Each new row is followed by its nearest point in the smallest flat space through zero that holds the last named rows.
In the rows, 128 means zero.

j582 (6 x 13):
[[124 117 111 146 122 119 116 137 157  91 108 130 164]
 [150 121 146 130 139 131 123 151 117 117 121 158 120]
 [134 115 135 127  75 112 168 168 133 168  99 151 150]
 [111 147 142 116 121 101 207 114 121 125 128 103 120]
 [115 143 121 121 168 132 114 117 165  81 132 142 142]
 [115 131 132 142 107 108 113 102 130 145 140 139 141]]
New rows:
[136 139 157 154 104 132 111 125 137 105 129 146 137]
[133 123 139 147 123 112 113 125 128 114 127 151 140]
[130 135 120 144 122 141 127 121 144 130 118  92 159]
[118 123 105 134 117 130 125 124 141 123 121 101 143]
[ 85 121  87 118 141  86 155 135 104 124 111  92  92]
[119 131 118 125 126 125 164 119 118 120 126  80 119]

j183 (6 x 13):
[[108 129 144  97 127 136 119 135  62 101 129 148 104]
 [136 182 129 116  99 131 147 150 117 118 114 111 132]
 [137 127 138  78 153 117 136 157 124 122 142 144 138]
 [117 148  92  92 135 106 117 165 105 129 104  93 126]
 [152 127 155 124 128 100  92 148 111 137  89 162 139]
 [138 147 152 101 128 125 114 138  96 139 109 139 122]]
New rows:
[138 139 108 135 147 123 125 102  90 123 143 147 139]
[121 120 132 126 130 132 123 123 112 122 131 135 120]
[107 130 118  92  96 103 118 126 148 128 150 149 108]
[124 125 125 116 134 126 133 136 125 119 136 131 129]
[121 110 156 125 140 107 115 132 153 116 117 152 129]
[139 107 141 131 138 114 117 134 136 124 127 156 139]
[ 91 160 121 152 149 164 162  99 118  95 110 149 119]
[111 136 130 144 106 152 146 111 112 104 143 127 114]

j813 (6 x 13):
[[195  88 183 185 122 109 120  55 107 115 111 151 186]
 [163 125 172 161 160 132  94  99 131  81 133 129 184]
 [159 139 142 107 142 150  97  53 141 123 121 138 176]
 [152 139 123  81 159 169  83  92 176  87 145 168 191]
 [178 116 117 127 119 122 129  49 137 114 153 125 155]
 [155 143 134 141 128 111 106  49 139  88 130  53 154]]
New rows:
[132 154 139 127 142 132 152 120 125  97 171  79 177]
[141 146 129 139 153 128 116 111 132  94 162  91 137]
[171 113 100 137 158 131 126 119 125 127 101 131 138]
[143 120 133 132 127 128 126 111 129 124 130 138 141]
[101 149 136 126 135 156 145 127 119 167 122 118 122]
[110 150 133 118 138 141 128 128 110 163 119 123 111]

j43 (6 x 13):
[[ 98 117 105 148 135 107 154 118 108  62 128 107 127]
 [113 113  88 125 111 105 106 151 140 114 134 116 167]
 [195 132  90 141 164 119 110 143 132 163 118 126 134]
 [111 126 122 112 129 124 103 130  95  87  91 151 172]
 [126 131 129 147 117 142 161 163 116 110 151 146 103]
 [110  99 143 150 144 136 110 158 120 126 141 108 144]]
New rows:
[133 139 132 159 154 130 150 148 156  88 170  96 122]
[122 113 117 162 140 123 153 144 129 113 156 100 107]
[142 132 113 142 133 137  88 135 140 117  99 122 138]
[140 123 115 127 141 122 106 133 123 131 114 127 150]
[121  93 125 137 131 125 128  92 114 101 133 130 131]
[111 121 129 133 138 120 132 110 118 103 120 114 131]
[ 98  77 124 111 147 120 132 181 114 136 116 159 101]
[120 118 137 140 127 142 125 166 113 120 137 140 135]

j385, 6 rows:
[[153 115 123 128 116 108 119 124 103 141 131  85  88]
 [128 145 114 164 134 133 135 121 158 115 148 118 126]
 [183 147 150 146  99 166 133 127 155 107 136 143  94]
 [148 115 124 137 187 110 132 139  78 115 152 129 103]
 [153 150 160 143  90 165 175  66 160 115 150 165 107]
 [108 113 114 146 132 152 125 130 158 149 163 146 129]]
New rows:
[118 140 110 131 107 156 110 145 132 127 122 194 143]
[121 127 138 119 125 161 121 148 151 128 125 171 149]
[152  95 122 150 127 101  91 128 142 123 157 133 110]
[141 116 117 144 134 133 116 141 130 137 150 116 103]
[138 132 112 142 133  90 164 126 110 141 130  95 114]
[130 130 118 139 137  98 137 108 108 126 133  92 112]
[154 136 126 148 140 119 128 109 134 158 140 132 167]
[118 131 123 137 134 128 135 119 135 127 137 130 133]
[113 125 122 130 133 155 123 122 141 132 116 140  96]
[130 122 129 131 122 142 126 129 138 135 138 138 122]
[102 134 130 143 104 114 127 143  99 142 156 151 153]
[107 118 124 122 136 128 129 126 127 139 133 139 140]

j345, 6 rows:
[[172 151 148 142 126 105  95 162 137 147 104 110 154]
 [146 157 132 130 149 142 135 126  84  96 121 127 111]
 [ 93  99 159 116 134 114 116 134  98 128 172 136 116]
 [119 129 123  78 146 123 132 105 163 119 125 137 124]
 [137 125  89 167 123 103 116 134  98 149 139 108 140]
 [132 134 137 138 155 113 145 160 124 136 118 123 124]]
New rows:
[105 118 135 154 125 139 119 119 137 145 130 113 113]
[116 113 128 142 114 133 132 131 130 137 135 130 129]
[148  94 141 105 104 139 125 136 153 134 148  99 110]
[120 115 144 119 112 130 117 126 148 135 133 133 135]
[154 161 122 138 153 107 150 156 161 116 137 119 103]
[142 146 124 126 160 115 148 149 138 130 105 122 126]

j476:
[[123 123 143 144 134 133 147 161 113  97 173 111 109]
 [101 118 129 107 143 115 122 148  89 125 139  88 162]
 [122  97 121 119 119 145 130 177 107 110 139 142  91]
 [127 110 159  87 134 148 102 145 110 123 121 111 113]
 [ 90 150 149 120 104 134 131 131 155 124 146 131 149]
 [161 127 156 141 117 132 140 140 106 123 159  96 111]]
New rows:
[115 115 115 142 130 139 155 155 142 105 136 135 141]
[106 126 114 141 128 126 142 148 131 112 146 140 125]
[139 116 101 131 134  97 129 120  95 118  89 143  70]
[156 101  95 135 147 127 125 132 110 129 104 147  98]
[190 103 166 126 145 110 110 188 132 133 121 104 132]
[163 112 149 118 132 136 120 138  97 129 132 100 107]
[128 158 119 146  88 116 119 141 145 153  81  72 158]
[132 142 128 124  95 114 128 111 123 162 120 111 167]

j952 (6 x 13):
[[138 179 125 128 101 160 123 125  89 112 115 147 110]
 [121 154 113 128 107 167 148 131 133 105 120 148 135]
 [151 147 109 117 159 115 162 126 134 116  98 110  87]
 [173 122  85 150 109 141  93 108 164  89 159 161 130]
 [118 134 179  91 155 107 126 105 170 107 139 142 141]
 [127 146 136 171 123 127 142 117  74 153 109 139 134]]
New rows:
[128 150 108 129  78 123 108 111 109 135  73 122 133]
[133 148 119 138 110 144 124 133  95 131 120 131 118]
[ 77  73 132 114 169 132  99 130 140  85 106 141 132]
[112 107 140 108 137 122 128 133 161 125 140 122 143]
[128 122 144 134 113 127 123 161 155 126 143 105 131]
[118 111 125 115 123 131 120 141 142 130 138 118 133]
[104 128 133 103 120 133 132 124 119 136 126 110 163]
[101 124 145 115 121 136 133 140 126 137 129 123 143]
[ 73 148 111 132 113 127 126 133 146 124 162  91 120]
[110 118 123 111 117 142 128 148 137 130 132 117 133]

j424:
[[111 121 144 106  86 104 121 126 146  89 151 165 150]
 [111  91 151 136 102  91 126 112 160 124 105 175 100]
 [131 119 165 111 137 133 116  95 121 112 142 173 171]
 [163 126 130 146 117 170  99 128 145 144 138 163 146]
 [137 136 102  72 116  98 152 167 112 126  92 146 136]
 [114  96 115 151  94  96 121 132 124 131 119 125 156]]
New rows:
[137 147 135 148  96 154 103  90 121 134  92 162 166]
[148 110 136 140 121 143 107 117 128 141 126 163 163]
[115 164 123 100 109 144 160 103  96 140 162 135 144]
[128 149 132 102 137 136 132 129 114 109 148 122 150]
[154  96 118 142 129  97 108 137 118 139 145 150 122]
[133 109 125 141 114 121 120 128 132 139 116 143 137]

j41 (6 x 13):
[[193 115 103 102 107 108 150 110 126  98  85 165  80]
 [124 103 112 114 171 111 127  70 130 127  94 168 128]
 [121 136 142  90 139 124  92 126 144 143 110 163 139]
 [130  67 121  74 181 118 127  88 141 100 120 132 142]
 [ 94 157  92 116 145  92 117 108 163 121 125 156 139]
 [143 128 129  99 162 128 117 104 144 115 127 143 153]]
New rows:
[139 113 122 118 117 116 158 110 150 124 118 120 103]
[138 111 110 122 122 115 144 122 128 111 120 128 108]
[164 103 120 139 118 140  98 138 109 114 148 141 138]
[155 123 141 122 126 141 130 132 121 123 129 123 129]
[ 99 140 130 124 100 176 134  92 169 132 128  90 131]
[113 133 129 136 132 131 128 134 131 129 144 113 140]

j387:
[[ 87 118 192 119 147  93 144 156 140 116 152 141  97]
 [112 150 150 132 138 170  77 120  94 100 148 136 135]
 [102 150 111 134 131 133 146 142  97 123 130 127 128]
 [145 119 107 108 144 102 152 103  72 137 144 151 123]
 [115 106 164  67 139 122 131 165 129 149 144 120 102]
 [116 141 137 113 122 147 136 103 122  93 134 141 126]]
New rows:
[126 117 122 115 102 134 119 145 110 115 157 151 145]
[125 131 130 116 132 138 122 125 110 124 136 131 127]
[144  98 150  92 105 128 132 156 118 140  97 127 162]
[140 113 127  95 124 133 126 140 138 148 124 116 123]
[118 157 138 149 144 146 137 155  99 143 150 135 142]
[104 145 125 144 140 132 120 150  95 130 137 126 129]
[166 124  95 163 159 157 122 128 153 155 165  96 116]
[152 122 110 148 127 130 103 134 134 153 118 116 141]
[100  95 121 101 103 102 151 126  98 130 163  91 130]
[120 123 124  98 134 116 155 139 108 138 135 130 115]

j95, 6 rows:
[[152 120 122 143 106 118 152 163 133 132 127 171 173]
 [124  91 142 123 104 135 118 173 129 131 162  94 174]
 [142 108 156 110 128 116 147 169 102 137 145 144 133]
 [120 139 148 155 126 117  70 152 130 144 152 128 118]
 [158 116 136 142 161 144 115 115 160 115 108 171 116]
 [117 106 142 118 104 112 116 175 146 131 133 130 146]]
New rows:
[134 127 126 118 116 134 115 142 124  91 147 117 122]
[124 118 134 124 127 132 121 134 129 127 136 114 131]
[ 98 119 136 169 183 127  95 116 121 124 138 125  86]
[128 139 146 142 160 137  83 109 127 131 137 123  88]
[105 130  74 121 139 118 112 118 120 151 170 137  94]
[115 152 125 134 128 120 115 116 114 136 132 118 109]

j750, 6 rows:
[[142 177 148 207 162 164 142  96 108 130 103 162 147]
 [180 148 138 124 177 117 164  95 141  95 150 148 191]
 [152 124  97 154 175 163 184  49 126 144 146 189 144]
 [140 161  72 177 207 119 142  92 124 119 133 164 115]
 [160 135  99 207 134 125 153  99 129  95 197 135 171]
 [181 121 134 175 146 104 151  60 146  92 200 136 135]]
New rows:
[ 92 102  97 141 130 158 134 119  98 115  90  95 134]
[105 128 104 138 119 148 128 143 116 146 116 134 127]
[158 147 138 146 136 116 144 154 130  95 133 166 129]
[144 148 133 145 147 119 130 126 129 110 132 129 147]
[120 119 144 121 102 157 110 145  94 128 134 158 166]
[121 125 139 129 101 156 138 143 119 138 121 129 162]

j110, 6 rows:
[[152 159  88 163 123  96 167 130 148 147 146 142  95]
 [105 123  90 116 129 134 147 118 149 111 180 177 152]
 [121 156 102 171 156 135 171 106 144 110 143 149 116]
 [165  92 118 169 153 139 175  90 157 126 174 150 171]
 [108 145  73 178 157 113  90 165 138 111 167 127  93]
 [ 84 139 118 109 127 106 136 182 176 144 159 147  97]]
New rows:
[130 177 175 166 157  93 114 102 136 131 156  73 140]
[140 129 143 169 154 131 129 131 132 129 115 102 113]
[102 130  86 126 148 116 134 102 125 122 107 169 116]
[111 154 101 129 128 133 140 114 122 110 134 151 123]
[167 103 141 129 133 148 176 102  94 133 130 134 111]
[160 124 139 139 125 133 160  94 123 134 116 128 143]
[128 110  97 134 130 177 125 126 161 110 164 111 128]
[119 112 115 144 148 137 122 129 141 114 159 138 143]
